The same things were measured in two ways. Each way mixes the same 12 hidden numbers, adds some noise and spreads widely along 8 directions of its own, which tell nothing about the thing.
Some things both ways: the first way, then the second way.
[-11  -2  19 -14  28 -16  -9  23  -1  18 -11 -30  11  45  32 -13  11   3
  14  41  10 -27 -38 -12  -6   3  11]
[ 22 -10   7   6 -38  13  -8  17   6  -5  12  -1  10  -5  14  -2   6   6
  -7 -14  -6   2   2 -21  -6]

[ 15 -23 -47 -17 -29   4  -9  -1  22  -4  35 -34  27 -11   6 -14  18 -11
 -22   6  -3  12   5   4   3 -10  -4]
[  4   5   4   7 -46  14  -4 -13 -10   2  -8  16 -29  21  18  20  -5  20
 -13 -19   1  -5  19  -6   5]

[ 12  -7  -2   3   6  -7  -4  26  18   4  -4  -1   9  20  -6 -27  27   3
   2  -4  -9   0 -16   1  -8 -12 -23]
[ -3 -23  -6  19 -25  -5 -27 -14  -7  -6   3  10  19   1   6  -2 -17 -15
   1  -4  -9  19   6  -3 -39]

[ 15 -30  -2 -19 -23  19 -11  -2  -1   1  16  -3  -3 -21  19  -1 -33 -30
 -20  12  -4   5  -2   3 -20 -50  20]
[-23   4 -15  -6 -16  -5  11  10 -11  23  21   9   1  -8  -2  -6   2   0
  13   5  18 -28  17   1  23]

[ 26   4   3  13  35   3 -12  24  34  -1  -8 -25  13  25   2 -24  18 -10
  29 -10  11   8  -1  11  13  12  -4]
[  4 -31 -10   6 -39 -10  -3  16  -5  -4   7  17  12 -36  28   2 -32   8
  16 -27   3  -2  43 -23  -3]

[ 13 -14  19   8  -3  19   8  10  -6   8  21 -11   9 -12 -19  18   4   0
 -10 -19   4  28  -4  29 -17   0   7]
[ -1   0  -8  12  -6   2   0 -22  -6  10  -7  -6  -1  19 -13   2  -1 -30
  -4  -8  -4  -9   3  -2 -15]

[ 24   6 -17   1  -4   1 -29  -1  -8  13  36  -8  10   2  21  -1 -30 -15
 -22  12   9   8  13 -13  17 -21  10]
[-10 -20  -1   1 -12  -3 -24   2  -3  -7  12  -3  26  10 -19  -5   7   2
   1   5  27  12 -10 -25 -29]

[ 26 -11 -20   1  -5  -8  -5  -7  30   2  17  -2  24 -14  14  -7  -6 -16
 -17   8   6  12   8 -13 -12 -22  13]
[ -2   0  -9   7 -28  39  -3 -32   9  25  -1  33  -4   5   1  19 -52 -22
 -17 -45  10 -67   2  43   1]

[ -3  40  -5   5  -3 -12 -23 -28 -16  18  36  46 -23 -30  -4  17 -27  -9
  -1 -25  -6   0   2  -3  14 -22 -10]
[ -9  -5   0  23   9  -4   4  16 -14  13   8  42  -2 -14  36 -40   2 -26
 -23  -9 -54  -9 -32  31  -6]

[ 14  23  25  31  14 -13  -1  10 -15  -6 -12  -2 -21  24  30  -1 -25  -5
  16  27  16 -10  24  -3  24   5  13]
[-30 -14  -4  -6 -42   7 -16 -18   9  -1   0  33  14 -32  -2  11 -47  11
   6 -14  24  -7  31 -27  -5]

[-44   7 -21  -4 -18 -11  17 -29   9  16 -10  18  12 -13 -24  31   7  28
  17  -1 -17 -19 -14   0 -20  15  -1]
[ 13   5  -5  -1 -21  16  -3   6   3 -11  -2   0  -6  20   5  14  -6  29
 -11  -1  15 -18   9  -6  -9]

[ 27 -10 -25  -3  15  10 -12  16  29  11  23 -49  13  15  -1 -16 -14 -13
   4  -4  23  19   3  24  10   9  15]
[  8  -8  11  -2 -33 -14  -7  41   6  22   4  -3  -1 -24   3 -29   6 -23
  19  -8 -58  24  14 -36   0]

[ 14  -7  52  11  -3  11  10   8 -12   0 -16  37 -11 -17   9   4 -13 -21
   2 -21 -15 -10  -3  25 -15 -38   4]
[-30   4  -7 -15  16 -10  -3 -29 -17 -17   5 -13   6  16 -18  24  10   7
  23  22  53  24  15   7 -12]

[  6 -14  22   2 -13  33  19 -16 -13 -15   5  17 -17 -20  -8  20  -6  -3
   0 -31 -13  32  10  39 -15  -5  14]
[-21  29   1 -18  11  17  11 -48  -6  -7 -18  28 -29  12  17  36 -15  20
 -10   0  29 -10  -3  46  10]

[ 18   6   0  25   5  14 -15 -14 -27   0  32 -16  18   9   7  19  -2  -8
 -10  21  36  10   9 -21   4  11  33]
[-20  10  22  -4  16  -7  29  25  26  12   9 -11 -18   5  -3 -19  30 -34
  -4   0 -20  11  16  18  -1]

[ 17 -11   8  12   6  -5  34  -3  16  10  -2 -12   8  -7  -1  -1  12  -9
   5 -10  15  11  -5  38 -18  12  31]
[ 11   0  10   0 -15  19   2   8   9  12 -15  -3 -10   9   3  -9  -5 -32
  -2 -15 -22  -9   0  19 -15]

[-32 -10  48 -12  12  -7   9   8 -30   2  -8  17  -6  12  -2  16  11   8
  13  -7 -26   9  -9  21 -26   0  -9]
[ 24 -37 -21  27 -47 -12 -17  25  -2  -7  -4   4  15 -20   1 -18 -20  15
 -21 -14  28 -11  40 -54 -14]

[-13  13  20   8   1  10   8 -17 -31 -25   4  -2 -21  -7   7  40 -28  11
  -2   3 -13  10   6   9  21  22  18]
[ -7  12 -27  21  -8   3  17 -23 -31  -8 -30  48   5 -36   6 -15 -63   8
 -32   9   0 -26   6 -18  16]

[  0 -13  16   4  -5 -20  43  14  10 -20 -35 -22   5  25  36  -1  14  12
 -11  39 -19 -28 -33   1   6  -5  16]
[ -9  23  -9   7 -46  18 -11 -20 -28  -5  -4  29  -8  12  -8   5 -28  14
 -22   4  16 -14  22   0   0]

[ 12   4 -31 -16 -17  -6   3 -26  20 -12  13   1 -13 -21  34 -13 -11   1
 -19  14   6 -11  -3 -13   7 -10  17]
[ -3  10   7   1 -13  15  18  -9   4  11  13   9   7  -1   3  -2 -27 -18
   3  14  -2  -2   6  25   7]

[ 38 -25  -5   3 -30  -3  19   6  39  16  10  -3  17 -20  22 -34  17 -17
 -15  17  20  20 -10  14 -43  -5   5]
[ -4   5 -17 -10 -18   2  16  25  24   4  14  -5 -24  -9  18  10  25  19
   3  -2  22 -35  31   6  16]

[ 30  24 -31  35 -26  -9  -1  -3  24  14  18 -18  19   0  21  -6   9  11
  -6  28  30  -3  18 -13  24  31   0]
[  3 -11  -9  11 -18 -12 -19  13  17  26  23 -18   2  11   0 -21  18 -40
  20  12 -17   6  18  24 -31]

[ 37 -31 -18 -27 -20  30  -6  -6  30   5  24 -18  25 -15  30 -32  17 -20
 -20  -2   8  23 -18  17 -21  -3  12]
[ 16  17   2   7 -12  18  19  -8  -3 -16   7 -13 -10  21   7  18  -9  18
  -7  15  13  -1  16   7   7]

[  5   0  30  -4  16  18 -30  14 -37  13  32 -19  -8  17  16  20 -21  -7
  -6   1   9  19   5  12  18  -6  17]
[ 19  -4  -1  -1 -26  -1  -7  19   3  19   9  15 -16   2  14 -11  16  -1
 -13 -22  -2 -17  -6   0   9]

[ 45 -16 -24   3 -19   7  -9   1  38  -3  19  -3 -11 -36  15 -31  -8 -25
 -15  -2  16  25  13   7  -6  -9  10]
[ -6  24  -4  -4  30  18  32 -20  16   3   6 -15   6  22 -28  15 -21  -7
 -10  34  20 -20 -14  22   9]

[-11  14  -9  20   8  19 -13   2 -18   5   2 -28   0  24 -20  30  -6  17
  23  16   8  -2   0  -6  11  15   8]
[-16  13  -1 -12 -16  15  20  12   3  -3  15   2   2  -1   6  11  17  26
  -3   0  28 -27  15  -3  14]

[ 13  46  -6  39   8 -27  -1   1 -18   5  16   7 -19   4  -6   4   6   8
   6  -8   4  -8  16   3  42  13 -11]
[-13  18  14  12 -10  24  22  26  10  10  11  22 -19   3  13 -30  13 -19
 -36  -3 -28 -17  -5  35   5]

[  2  15   3  30  12 -39  22  30  18  24 -22   2   8  12 -23 -16  19  16
   9  -3  -6 -24 -27  15   0  26 -19]
[ -9   1 -11   2   5 -12 -15   6   3 -15  -1   9  -8  -7   3 -14  14 -12
  -2   8 -30  13 -15 -19 -26]

[  7 -30  41  12  -6  17  12  32 -35   4 -21 -14  -1  26   5  -5  -4 -16
   8  26  -8   6  -5  23 -35 -12   8]
[  3 -14 -23   9  -3  10 -27  -6  -2  -2  -8 -12  23  -5  -1 -15  15 -10
   2   7  24 -13 -11   7 -41]

[ 53  11  20  34   6 -10   5  21  14  21  12  -9 -14  -5  31  -5 -27  -7
 -11  -1  31  17  37  29  30   4  28]
[-10  25   3 -15   0   1   5  15  19  11   4  -9  -4  -6 -36 -22   4 -12
 -10  30  15   3  11  -8   5]

[-29  -4   1  -6  -8  -8   2  -7 -17   9   6  18   8 -12 -26  23 -22   4
  -1  -9 -22  -3   0   7 -22 -11  -8]
[-23   2 -17 -10  17 -22  -1   9  -3  -2  -7   5   0 -31  -1 -15  23   7
  -1  12  13   7  -2 -14   0]

[ 21 -36 -17 -26  -9  -1  10   0  42   4   0 -11  25  -8  24 -31  14 -26
  -9   3  -7   2 -21  15 -24 -22  15]
[ -2  -2 -10 -11  -2   9  -6 -19 -12 -13   2 -10  11  19 -13  27  -5  22
   3  16  62   1   1  13  -6]

[-20  15 -12   6  16  24 -20 -15 -23  -8  11 -16  14  36 -14  24   6  27
  16   2   8   3   1 -16  17  34   6]
[-26  14   2  -2  17  -6  16 -15   3  -2  -5   4  13 -17  -6  -3 -13  -6
 -10  32  11  29  12  22  -4]

[ -7  13  13   0  -6 -38  12   0   6   9  -6  19   3 -19  21  -1  18  -6
   3   7 -24 -22 -12   2  -4 -10 -15]
[-23  -5 -18  34 -20  -3   6 -27 -17   5  22  20   0  -8  -6   1 -21   4
 -15 -12  30 -18  36 -15  16]

Other things, the second way, with their names:
K_824: [ -9 -10 -22   0  -5 -12  10 -20  -9   7   4  -1   2  -6   6  28  -7  18
   8  -5  38 -16  19  -3  16]
K_111: [ 30  34   8   1 -24  36  32  -1   8  13 -10  -5 -20  19   8  19  -8 -13
 -23 -13 -46 -28 -10  13  22]
K_322: [ -1   9 -22   6 -23   7   5  15 -11 -11  -7  26   2 -42  15 -18 -27  24
 -12  11   5 -23  25 -12   8]
K_781: [ -1  -5 -24  17 -11  11   7 -41 -10  -2 -10  14   4  -5  -3  19 -58  -5
   7   3   9 -25   8 -13   7]
K_639: [ -5  20  -3   3  -4  23  24  11   9   1  -7 -16  20 -11 -41 -12 -27   3
 -24  33  16  -9  12 -21  11]
K_986: [ 30  -7   6  -4  -5  22 -26  -9   2 -16 -17  14 -16  13  32   4   5  -5
  -3 -24  -3  -5 -36  26 -34]
K_166: [-31   3  -2  -4 -10   3  -8  -6  -9  -4  12   1   2   2 -15  10   4  -7
  17   1  -7   9   1 -17  -6]
K_703: [ 13   8  -4  -1  -1  15   7 -10   9  13   1   4  -3   6  17  12   0 -11
 -15  -6  -7 -12 -17  50  -2]
K_135: [  0  19   6 -14  17 -11  -2  39  20   2   9 -16 -29   3  -3 -32  57 -23
  -5  17 -15  14  -8  18 -13]
K_437: [ -9  -6  -5   9   5  -7   7 -11  -8 -19  -9   4   2   0   4   3 -15  -4
   5   6 -11  12   1 -24 -12]
K_365: [ 16  23   3   7 -45  48  18  10  -2  -7 -12  22 -15   7  10   8  -9   7
 -48 -26 -21 -37 -10  -6  15]
K_184: [ -2  16   2   3  -5  11  24  20   2   0  -3   8 -14 -25  28 -12   9   6
  -7   7 -39  -5  -4  -1  17]
K_649: [-17  -2  -3  -8   7  -3  -2 -11 -13  -8 -15  14   8 -13   1   8  -4   1
   2  -8  -7  10 -13 -14  -8]
K_412: [-28   8  13 -14  26 -40   3   1   4   4  13 -20   1   8  -7 -11  46 -23
  21  34 -17  64   1   2 -18]
K_300: [ -8  10   3   0  -7  12 -13 -39 -24 -30 -42  23   8 -17   7  11 -31  16
 -12  -1  -3  27  -3 -22 -23]
K_273: [  0   8  16   5  -2  -9  30  11   1   6  -3   5 -14   0  -7 -13  -7 -14
 -20  -4  -5   7  22 -11  15]
K_338: [-31 -10  -8   3 -26 -11  19  24 -23  -4  -8  49  -1 -45  36 -26 -16   8
 -10  -8  -1 -11  35  -2  10]
K_264: [ 39  29  12  13 -26  58  15 -13   8  -3   7 -27   3  54 -15  32 -19  -4
 -26   2 -19 -19 -18  21  -5]
K_813: [ 12  -6   1  -4 -24   5  -1  -2  11   3  20 -18   5  13   1  20   5  -3
  19 -15  11  -9  16 -12  -4]
K_94: [  9   8 -20  25  -8   3  12   8  -3   1  16   6 -13  -4   8 -12 -16  18
 -16  18  10 -30  19  -1  13]
K_292: [ -1  -4 -10 -22 -34  13  -8  -7   2   1  -5   3   9  13 -16  19 -25   0
   9   3  43 -18  12   4  -9]
K_361: [ 19 -13   0  -7  -2  15  -6  -4  -4 -16 -18 -10   0 -11  21  11  21   3
   5 -22  13   5 -17   0 -14]
K_987: [  8   1 -19   1   2   5  -7 -18 -14   6  10  15  10  -4   5   8 -25  -2
   0  -8  15 -23  -9  25  -1]
K_717: [ 35 -31 -17  -1  -7   2   0  38   1  -2  -1 -13   3   3  29  -1  20  -2
  11 -19  -3 -28 -17   4 -13]
K_289: [ -5  -1  -1   2 -13 -10   5  21   0 -24   7  21 -11 -31  28 -15   5  21
  -1  -6   3  -1  25 -28   2]
K_126: [-37 -10  14  -6  14 -23   6 -13   1  17   7  22 -16 -19  39   3  28 -25
  18 -26 -27  26   2  33  -3]
K_926: [-18   2 -14 -12  -5   0   0   6  -1  -3   4   4   7  -9  -4   1  26  14
 -15  -2  44 -13   5   0   1]
K_981: [-20  20  17   8 -12   6  24 -10 -22 -21   3  -1 -10   6   4   7   2  11
   4  12 -23  28  16 -41  13]
K_687: [  6 -25  -1  16   7   3   8   2  10  -1   5   9  14   0   6 -18 -26 -36
   6  -7 -13 -16 -13  -4 -19]
K_734: [-35   1   5   0  -7 -14  -8 -30 -16 -13  -5  17   8 -19  -4  11  -8   9
  -2  -1   9  40  20 -24  -5]
K_774: [  1 -15 -14  -6 -10   2  -8  18  -1  -8  -9  -6   9  -9  11  -5  12  10
  11   5  14  -8  -2  -8 -19]
K_857: [  2  -7   9  -7 -55  13  -8   3  -3  18  14  18 -19  32  24  24   0  -4
  11 -35 -15 -18  10  11  -1]
K_572: [ 31  -5  10  18 -54  25   0  44  20  13  16  17 -21  20  22 -25  -8 -12
 -26 -28 -32 -46   8   2  -7]
K_425: [-22  -6  -6  11   6   2  11  -1  13   6  22  -8   6  37 -18  -2   6 -21
   0  17   2 -21 -12  -3 -15]
K_584: [  1   6   2 -17 -11  15  13   4  29  -7   1   4   1  -1 -13   9 -13   1
  -7  -8  20 -25   2 -21   4]
K_307: [  2  -4  -5   6  -6   1  -2  -4 -12 -34 -11  12  -6   8   6   7 -11  28
 -23  -2  27   3   8 -20 -16]
K_430: [ 14  11  11  -1   5  -4  -1  -8  13   3  14 -11 -19   6  19  16  18  -2
   7  -9 -22  21   0  13   0]
K_482: [-33 -28 -10  -9  -8 -24 -19  15   4   0   9  19   4  -7  -2  -6   2   0
   6  -6  32   4  23  -2 -22]
K_462: [-21   1 -13 -18   5 -12  14 -17   2   3   6  17 -29  -7  16  23  17  11
   5 -19  55 -19  24  24  23]
K_638: [ 28 -19  12  -8   0  -3  -9  11  19 -12   2  -3  -3   2  22  11   6   9
   5 -17   2  15 -18 -11 -12]
K_373: [ 13  26  15  -3 -18  28   6  23   8  10  -2 -18  -9 -25   7 -22  40   1
 -14   3  -3   7   7   2  13]
K_423: [-17 -25   0  -7 -27  -1   4 -25 -11 -12  -3  31  12 -25  27  26 -25  19
  16 -30  25  -4  12 -35   9]
K_191: [-14 -40 -16  -3 -27 -18 -19  17 -17 -15  -6  32  16 -48  35 -13  -1  23
  19 -19  27  -2  14 -42 -10]
K_371: [  5  12  -1   0   3  24  11 -22  -5   2  -1   9   3  15 -10  17 -26  -1
 -24  -8  23 -22 -13  29   5]
K_332: [ 13 -13 -15 -14  -7  19  -4  -3   6  -4   6   9   9  -5   0  15 -20  11
  -4 -16  70 -41  -2  20   3]
K_151: [ 22  19  23 -10  14  22  12   1  20   9  -4 -15   7  17 -17  -4   6 -24
 -28   8  -3  12 -30  32  -8]
K_869: [-10   6   8  -9 -11  -7   2  25  11   4   0  -8 -10   3 -17 -15   3 -13
   6  18 -20  19   8 -19  -7]
K_63: [ 17   1  -3   7 -18  23   8   2 -21 -27 -29  32   7 -41  41 -10 -33  36
 -15  -2  -6  -7  -3 -16   3]
K_459: [  7   1  -5  13 -24  -2   1  21  10   7  19 -21   3  14 -10  -7  11  -1
 -13  12   1   2  27  -1  -9]
K_387: [ 13  -6   2  18   3  -6 -17 -19   5  -5  -7   1  17  10  -9  -9 -28 -24
  -8  -2 -32  16  -9 -12 -42]
K_843: [-14  -9 -12 -10 -14  -5   7 -36 -12 -14   9   3   3  12   3  39 -16  17
  21   1  61  -2  28  -3   6]
K_131: [  4 -12 -10   6 -29 -14 -21  37  13  21  43  12  -8 -15  34 -28  21  -5
  16   3   3 -11  25  38 -10]
K_841: [  1  10  13  12 -26 -10   2   2   5  -4   5  10 -15 -10  13  -5   4   6
 -14 -13 -27  21  29 -33   3]
K_618: [-37  -1 -20  16   1  -5  21 -24 -33  -7  -2   6  10  -3  -6  12 -23   7
   6  17  19  -3  25 -13   8]
K_605: [-16  28   4  18 -12  12  37  16   3   3   9  22 -10 -18   8 -21  -6   5
 -44  13 -24  -9  19   5  26]
K_642: [ 11  10 -16   5 -17  40  -2 -16   4 -28 -20  25  -3 -14  15   7 -28  13
 -20  -7  12 -43 -15  -3  -9]
K_907: [ -5  -3 -18 -15  23 -12   2   8   8  -6 -13  -3   6 -12  -2  -4   3  -2
   1  24  28   6  -3  23 -14]
K_182: [ 25   0 -14  10 -18  12  15   8  -1  10 -10  -7  -4  -3  24  -3 -10   9
  -2   4  -1 -30  17  10   3]

Some of these things the first way, each followed by its name:
[ 43   1 -17  10 -10  23 -34   7  11   8  36 -20  13 -24  10 -13 -18 -19
 -15 -12  19  16  19  11  26  16   4] | K_781
[  7  31  18  18   1 -10 -16   7 -11  -1  14  24 -29  -1   7   0  -5   4
   7  -3  -1   2   8  -7  16 -13 -25] | K_605
[ 19   0 -10   5  -6  -3   6  -8  17 -20  15  -1  -3 -23  -1  -1 -32 -26
  -4  -7  -8  19  11  13  -3 -15  -2] | K_649
[ 15 -17   6   3   2  11  28   4   3 -12  -1  -8 -10 -15 -23 -15  15 -12
   6 -27 -12  28 -18  49 -22  21   4] | K_437
[ 12  37  14  15  28  -5  -4  13  -5  20  32  -7   2  13 -16  12  -3  18
   2 -30   9  12 -15  23  23  18 -17] | K_365
[-21 -26  19 -14  -1  26 -30  -3 -36   1   6  15  23  18  -3  13 -16  -2
 -11  10  -2 -10 -12 -26 -28 -20  11] | K_907
[ 29   0   0   3  11   4 -16   3  17 -17  16  -6   0  -8  16  -7 -11 -23
  -2  -8  -2  21  13   2  17 -13   3] | K_371
[ 26 -21  -3  -8  -6  -2   4  13   1  -1  11  -1   2 -14   3 -28   2 -20
 -19 -19 -15  11   4  30  -7 -14  -1] | K_986
[-59   2  -4 -24  27  -2 -32  -4 -43   2  -1  -6   2  24 -28  15   1  14
  25  -2 -20 -23 -14 -10   0  22  -5] | K_638
[ -4  -5  40   9  14  29   5  12 -36 -17  -9   0 -15  17 -17  22 -20   4
  14 -22 -19  17  11  33   0  -4   0] | K_300
[-17  -7 -18  -8  18 -19   5   7   4  27  -5 -20  17  17 -19  -3  13   1
  17  -2  -4 -19 -18  18  -9   5  12] | K_191
[ -7 -15   5 -19   0   5 -38  15   6   3   9  10  11  12   6 -18   5  -8
  -1  12  -1 -12 -18 -31 -20 -38 -21] | K_703
[ 30  -4   8   3   8  10  12  27  33 -14  -9 -20 -19   5   4 -36  15  -9
  17 -10  -4  19 -19  34  -4   7 -18] | K_264
[ 22  11  36  22   7  14  10  14 -42   7   1  -7  -6  15  13   2 -19   6
  -9   7   6   9  -5  24   3  32  14] | K_642
[  3  29   0   2  18  11 -24 -15  19  35  20  19  20 -13  -7  28 -19  10
  13 -38   3   5  -2  10  17   7   2] | K_987
[ 17   0   6  19   4 -31   8  29   9  18 -10   1 -23   2   5 -25  25  -4
   5   7   2 -11  -3  13   3 -11   0] | K_572
[ 36 -32   3  -7   7  23  -2   6  11   1  17 -22  19  20  21 -16  14 -24
 -16  12  19  21 -21   1 -21 -31  33] | K_338
[-24  -8 -26  -5 -26  17 -15 -14   9  20   9  -6  10 -19 -20  22   8  13
  17   1   5  -5  10   1 -15   7   2] | K_182
[ -9   5  16  19   2  -9  16 -13 -20 -20  -3 -25  19   9  23  29  11   4
   0  38   8  -9  -3 -13   9  32  30] | K_462
[ -4   8  17   1  23 -41  20  15  26  31 -13   2  15  -6  -4 -14  19  -8
  25 -15   0 -25 -19  32 -16   4  -5] | K_361
[-20  10 -21  -6 -23 -20  -4 -15  12  35  -1  28  11 -31  -4   0  13   7
  10 -13 -19 -22  -4  11  -5  14 -14] | K_94
[-29  24  18  22 -12 -13   9 -11 -10 -38 -17   3 -29 -16   5  32 -13   1
  30  25 -15 -12  15  -9  14  14 -13] | K_824
[-33  -3  33  13  20   8 -10   3 -53  -4 -11  29   2  30 -37  26  -2   3
  16 -17 -24  -6  -4  -1 -12 -14  -5] | K_482
[ 10   7  -8  14  12  24 -22 -18 -17   1  31 -38  31  28  14  18   4 -16
  10  32  39  10  -8 -23   3  19  34] | K_126
[ -2  -3   7  -4  -7 -21   8   2   3 -33  -5   7  -4  -1  20  -5 -12 -11
  -7  19 -25 -11   2 -15  -3 -34 -16] | K_734
[  5  -8  11  12  -8 -16  -1  24  16 -25 -16  24 -29 -17 -12 -11  -5  -2
   2  -2 -26   7  16  -7 -10 -32 -32] | K_387
[ 40 -21  -3  -8   9  -8 -31  29  17 -10  11  -4   2  -8  23 -39 -13 -34
 -20  -7 -10   7  26  -2  12 -42  -4] | K_332
[ 21  13   2  18   7  10 -13  15   9 -21   3 -28  -5  11  12 -11   1  -7
  21  10   4  18  14   7  23  30 -15] | K_430
[  3 -27 -19 -18 -19  32  -4 -17   6   4  18   0  24 -23 -20   1   3 -23
  -3 -20 -12  13 -22  18 -33 -18   5] | K_618
